The same things were measured in two ways. Each way mixes the same 11 hidden numbers, adds some noise and spreads widely along 6 directions of its own, which tell nothing about the thing.
In the rows, zero is written as 128.
Some things both ways: the first way, then the second way.
[129 177 117 111 149 132 136 141 152  96 160 132 136 164 124 128 129 121
 121 148 126 141 175 100  94 150 132 139 110]
[127 137 125 122 118 110 161 159 120 136  75 121 145 105 151 151 179 129
 127 185 130 141 149 199 123]

[104 170 138 100 138 159 109 138 174  80 139 143  99 141 120 143 164 122
 149 153 144 159 190  79 128 121  98 114  75]
[110 128 134 122 100  67 135 119 142 158 152 116 145 133 101 184 125 129
 121 123 118  95 153 130 152]

[113 101 134 155 117 143 140 145 133 134 111 118 133 120 150 110 137 117
 116 133 129 127 120 133 146 136 135 132 141]
[123 143 177 147  86 158 124 123 121 115 127 100 112 150 121  99 114 110
 112 151 119  97 167 126 143]

[115  86 141 125 119 113 133 122 142 132  90 118 125 119 120 110 159 106
 126  98 127 136  99 112 176 142 108 124 108]
[ 79 131 110  96 156  76 157 134 136 167 141 113 139 135 135 124 136  94
 136 109 169 113 150 123  85]

[140 177 149 109 115 102 100 115 148 108 119 125 128 146 105 129 122 107
 120 118 143 125 156 109 115  92 101 134 145]
[166 130  89 123 114 148 132 148 139 145  88 172 141 116 170 135 161  86
 119 175 125 147 141 111 130]

[174 118 131 119 112  76 153 108 137 156 121 125 140 142 110 119 130 115
 136  96 123 127  80  90 150 140 125 145 126]
[ 79 106 129 117 119  60 133 122 128 147 141 106 123 141 134 155 108 121
 108 108 121  73 115 143 102]

[151 135 151 123 111  94 129 149 122  89  99  94 108 139 125  72 135 105
 105 138 172 130 138 127 146 133  87 111 150]
[155 115 117 117 113 103 116 149 127 140  90 127 174 136 147 127 142 101
  94 143 124 112 138 123 120]

[167 132 141 122 132  97 117 135 145 128 178 126 150 129 148  88  59 139
 119 123 137  88 107 166 132  95 123 157 162]
[105  99 124 124 139  79 149 151 119 166  97 141 163 123 137 112 147 108
 116 119 155 121 147 127 111]

[131 115 134 145 123 110 142 111 152 156  75 154 154 125 128 129 129 118
  99 107 107 115 113 134 148 131 149 132  82]
[164 164 124 127 129 167  98 138 153  97 145 134 133 164 143 140 112 116
 145 144 109  89 113 128 140]

[153 224 160 115 113  93 111  91  54 109 107 115 146 158  98 143  99 150
 108 158 156 126 187 128  80  78  94 127 165]
[165 158 138 126 141 150 124 147 119 134 125 135 151 119 159 106 130 108
 136 131 118  90 140 137 160]

[107 138 105 185 139  85 101 108 152 133  57 134 178 159 105 132 108  89
 104 126 101  85 158 127 118  82 122 186 168]
[149 116  79 108 103  69 161 151 121 153  87 161 175 107 168 152 130 118
  86 130 116 133 149 148 116]

[138 175 137  92 134  83  82 113 114 112  58 132 157 172 110 112 146 113
 100 131 169 144 129 103 148 122  99 136 123]
[116 132 146 133 109 107 104  93 152 119 150 126 115 137 107 164  91 131
 135 126 132 110 131 128 148]

[ 93 166 131 168 107 148 156 100 122 100  79 114 117 156 101 181 199  85
 152 150 111 153 200  82 100 136 131  96 109]
[136 129 132 139  65 154 146 164 112 150  97 137 128 110 135  83 162 122
 100 170 121 127 156 105 118]

[146  84 147 115  80 136 142 162 164 137 187  93 102 108 142  93 100 145
 147  97 112 126  86 128 183 131 109 138 146]
[ 91 131 150 141 109 114 141 107 135 142 101  82 112 136 118 125 133  79
 131 153 142 115 169 118 138]

[109 151 117 147 111 139 138  86 148 127 102 124 134 156 102 217 176  94
 164 112  62 148 168  82 104 129 145 107  67]
[159 121  78 137  90 140 116 131 152 136 115 173 121 113 142 122 131 139
 134 150 135 154  90  89 115]

[ 87 108 130 146 123 163  91 100 180 176 125 150 161 116 139 196  86 112
 102  82  51 100 128 159 112  84 167 147  92]
[178 126  75  88 161  99 105 170 152 156 112 167 163 139 173 144 138 113
 119 145 126 151 108 141 104]

[144  57 130  81 120 145 113 159 181 144 214 100 115 131 156  95  91 144
 127  97 124 140  62 113 205 158 105 145 100]
[128 121 161 123 103 111 104 121 128 123  80 118 152 153 137 144 138  92
 103 169 149 117 176 147 116]

[120  97 123 150 119 110 138 125 143 167  78 137 162 127 132 114 120 126
 120 105  93 102  91 147 161 121 146 162 121]
[118 144 151 124 132 121 152 132 118 142 122 112 143 143 142 119 148 100
 137 141 146 101 170 151 130]

[147 152 130 153 110  77 121  83 104 137  91 126 169 142 100 152 116 132
 130 112 104 116 134 115 134 102 117 149 139]
[127 147  99 114 152 123 146 108 149 121 103 126 130 109 138 144 124 111
 149 132 155 146 130 149 136]

[110  93 134  96 140 170 126 174 177  90 188 120  99 130 169  95 124 117
 134 131 148 152 110 138 172 181 130 109  88]
[159 134 105 113 135 129  95 131 145 140 118 159 136 110 149 130 119 120
 128 138 137 137 114 119 128]

[127 151 135 115 134 115 120 108 118 140 112 131 155 140 117 135 132 136
 120 127 117 125 142 112 116 104 116 146 122]
[173 134  88 130 118 129  98 112 161 117 148 173 131 130 137 148 100 143
 134 122 139 160  95 118 118]

[105 132 142 135 114 144 124 115 151 130 130 135 149 132 135 140 123 122
 129 114 104 120 132 151 146 123 147 127 110]
[193 149 136 148 119 162  71 135 147  83 119 149 144 156 152 140  86 114
 117 148  90 102 114 135 161]

[144 126 127 159 129 122 104 147 140  90 143 117 129 113 152 130  96 122
  96 135 127 127 164 132 113 121 112 119 127]
[131 115 117 140  75 128 135 119 149 115 100 121 122 145  98 112 115 132
 108 142 128 145 126  97 132]

[119 132 129 149  96 125 164  85 147 184  56 146 153 146 104 171 181 111
 155 109  77 124 112  93 146 117 158 135  81]
[157 155 156 159  73 204  98 116 144 104 139 150 103 143 121 122 131 121
 147 175 123 117 138  97 149]

[168 175 153 105  75  81 142 101 125 117 151 113 138 151  91 111 122 160
 178 111 127 127 119 106 180 112  96 142 144]
[171 132 106 155 101 155 111 118 143 116 101 163 135 118 154 129  93 103
 119 143 107 120 127  96 167]

[125 125 135 131 146 141 113 144 158 106 155 135 120 119 149 124 120 105
 118 134 147 130 143 120 113 121 123 127 129]
[ 95 123 127 127 111 109 142 125 132 153 149 132 111 136 127 120 111 115
 123 116 134 103 133 101 122]

[123 136 139 115 135 131 126 121 127 121 148 131 136 134 132 127 126 131
 133 130 136 136 131 119 133 130 121 132 121]
[149 133 160 124 131 125 122 140 112 128 108 123 157 140 154 136 143 105
 101 148 120 101 163 175 129]

Other things, the second way, with their names:
<164>: [160 149 126 135 130 132 119 130 140 112  67 102 167 147 141 142 157 103
 153 173 136 116 137 156 150]
<165>: [161 104 107 119 121  79 122 158 124 154 108 151 183 106 142 142 139 119
  77 124 113 126 133 138 123]
<159>: [105 129 154 123 135 102 131 125 117 173 156 136 115 138 161 118 100  93
 123 108 123  74 156 121 144]
<126>: [108 139 148 120 144 105  90  97 148 133 139 117 106 124 136 156  85 115
 147 126 135  96 120 151 148]
<224>: [131 124 114 133 138 144 112 124 159 125 133 142 108 134 105  78  89 127
 135 110 153 154 103  84 127]
<115>: [178 133 119 144 110 179 103 128 153  96  90 158 124 143 135 124 117 117
 125 166 118 142 117 118 157]
<180>: [123 131 119 148 101 130 120 121 157 120 142 127 123 145  95 131 122 131
 144 135 140 134 120 100 127]
<150>: [168 142  99  99 145 103  88 128 157 132 147 154 145 152 148 129  65 134
 136  95 122  97  98 116 151]
<279>: [105 155 126 140  95 147 133 115 145 123 157 135 116 141 121 129 115  97
 146 130 138 100 152  83 123]
<71>: [160 141 118 140  92 152 102 113 153  99 143 165 127 144 134 141  70 135
 126 123 110 101 114 102 155]
<259>: [127 138 124  96 159  92 131 138 125 169 148 117 146 139 161 138 127  98
 125 112 126  79 136 145 126]
<275>: [124 130 136 119 122  88 114 108 135 157 165 103 129 137 131 161 108 114
 120 111 111  79 127 129 147]
<332>: [191 131  92 128 118 166  99 125 146 116 136 189 127 130 171 141 121 125
 119 145 119 140  94 122 121]
<42>: [159 150 143 152  95 169  97 104 140 114 149 116 105 141 146 151 119 108
 138 154  97  78 112 130 161]
<346>: [133 154 133 127  88 170 118 161 131 133 131 172 106 100 138  88 105 135
 120 147 114 110 139  91 143]
<140>: [170 158  96 119 106 157 107 137 148 131 136 153 113 145 172 122 107 111
 137 154 111 119 116 109 128]
<484>: [144 127 129 138  91 125 100 116 146 116 111 134 132 124 124 156 126 126
 113 156 125 135 129 132 128]
<211>: [157 153 138 123 147 151 140 143 115 150 127 141 134 115 171 124 144  92
 132 141 121 107 156 151 156]
<318>: [130 148 146 143 120 143 126 148 117 137 112 115 142 128 158 114 134  81
 127 149 105  65 149 123 153]
<240>: [116 156  90  83 136 119 175 140 114 163 151 116 126 125 176  94 134 122
 141 104 150  93 123 138  91]
<214>: [139 128 126 141  62 137 123 154 131 119 113 145 124 163 143 109 107 119
  98 154  97 104 136 100 117]
<36>: [111 153 107 105 195 102 146 133 147 152 120 119 143 106 140 145 153 100
 171 130 178 154 141 168 118]
<246>: [114 144 134  90 168 121 141 152 123 161 102 126 139 116 154 102 156 107
 139 143 163 115 151 152 121]
<98>: [132 148 102 129 147 122 117 124 148 128 152 136 117 133 150 117  82 132
 160 101 130  97  87 117 141]
<462>: [179 119  84 120 122 108 120 163 135 159 148 193 144 102 163 124 123 136
  92 127 120 175 119 131  97]
<357>: [150 117  66 126 138 131 134 122 139 155 134 170 132 102 165 131 148  99
 128 124 146 145  93  98  97]
<119>: [ 96 104 123 113 121  71 152 170 115 182 104 102 154 117 122 109 172 105
 103 136 134 106 142 120 100]
<99>: [ 88 135 142 133 139  81 184 124 110 174 153  98 131 152 151 122 131  98
 151 106 142  87 167 152 129]
<447>: [159 134  71 126 111 180 122 135 147 138 115 195 114  90 161 123 144  88
 114 156 125 150 115  66 118]
<387>: [100 141 119 121 130 106 151 134 132 167 142 134 127 126 126 104 132 127
 168 114 170 117 143 107 127]
<413>: [174 116 134 146  75 195 142 130 123 132  93 151  99 138 139  82 146 111
 101 178 119 155 140  99 140]
<48>: [210 139 127 136 107 201  80 106 148 107 129 196 138 129 153 146 129  90
 112 167 126 140 142  98 152]
<307>: [ 94 117 148 131 107  85 134 114 125 132 148 104 148 146 108 136 122 129
 117 102 149  93 144 130 103]
<227>: [119 138 134 165  95 141 156 145 109 131 143 132 137 146 172 118 136  86
 125 137 110  70 150 119 113]
<378>: [142 145  85 105 174 114 123 135 148 141 138 157 151 133 176 135 124 107
 157 112 157 119 110 133 104]
<31>: [125 120 113 133  92 120  98 133 156 122 158 162 141 149  97 117  99 139
 115 110 138 119 117  59 104]
<375>: [113 113 132 144 115 125 139 110 142 148 150 148  96 151 115 111 118 133
 149 121 158 150 123 107 119]
<323>: [160 136 143 122 114 165 115 161 121 133 105 162 158 138 141  83 136 108
 114 143 129  94 153  91 148]
<87>: [151 151  96 102 156  86 139 145 153 142 133 123 140 148 143 149 100 131
 144 119 117 138 122 162 146]

Some of these things the first way, each followed by its name:
[143 141 129 117 133 104 127 158 131  89 101 119 138 151 147  81 137 113
 107 139 156 137 123 141 148 164 128 118 119]	<98>
[131 136 141 147 142 116 129 167 150  98  79 129 128 123 153  68 140  93
  79 155 166 103 159 151 103 111 121 121 147]	<180>
[136 101 123 155 111 150 100 111 154 162 163 138 159 118 156 179  67 155
 119 112  74 113 113 144 151 102 148 142  88]	<150>
[128 137 139 114 147 110 144 147 140 123 141 111 118 132 117  87 110 108
 115 128 134 100 150 130  84  99 106 159 173]	<227>
[138  96 127  83 173 141 115 163 178 117 212 151 121 112 165 104  81 140
 116 110 133 137  97 130 137 157 130 144  87]	<332>
[132 130 133 117 132 131  95 108 126 132 150 129 147 142 140 165  85 130
 106 115 118 139 119 133 134 135 134 126  94]	<246>
[159  65 100 164 138  90 153 142 111 174  90 116 149 121 136 117  92 134
  83 116 100 118  87 108 134 149 127 169 121]	<240>
[149 127 156  99 117 111 128 101 145 156 147 152 134 115 119 125 118 147
 157 105 136 121  88 109 167  96 111 145 112]	<48>
[115 143 149  98 142 109 103 161 123  71  57 121 108 140 135  72 170  84
  93 140 200 156 134 126 145 157  97 101 130]	<259>
[ 75 144 144 139 158 151 117 160 151  49 115 127 104 135 146  90 150  76
 122 163 174 129 186 158 116 135 117 107 142]	<165>
[131 143 135  90 122 115 125 115 139 124 135 120 131 157 109 133 131 130
 131 113 124 149 125  96 153 145 109 133  95]	<484>
[129 139 133 144 126 133 145 122 155 142 134 152 155 152 139 104 114 125
 113 149 148 117 122 124 159 139 149 151 127]	<346>
[ 80 129 129 149  87 175 160 129 173 118 109 147 141 113 130 150 207 144
 183 117  69 151 148 108 184 153 152 110  63]	<87>
[ 99 158 158  94 116 127 165 111 122 150 113 148 155 133 104  88 172 153
 159 122 131 126 115 117 166 124 126 156 141]	<462>
[158 145 130 135  92 102 136 131 134 118 107  95 132 149 120 132 115 129
 121 121  92 120 148 129 128 121 117 121 110]	<164>
[118 138 144 135 149 111 103 104 162 107 129 150 120 127 116 148 107  74
 114 110 149 123 145 121 108 108 120 129 128]	<447>
[115  97 119 115 166 104  98 129 121 122  91 120 141 141 129 120 102 112
  83 115 126 129 122 136 133 137 103 144 101]	<307>
[138 131 128 131 125 127 134 134 144 141 127 129 117 129 132 156 110 108
 122 117 109 129 129 114  95 122 142 134 117]	<42>
[137 127 146 145 115 158 137 152 159 141 180 128 125 114 167 102 123 114
 158 149 153 102 115 130 118  86 144 146 191]	<159>
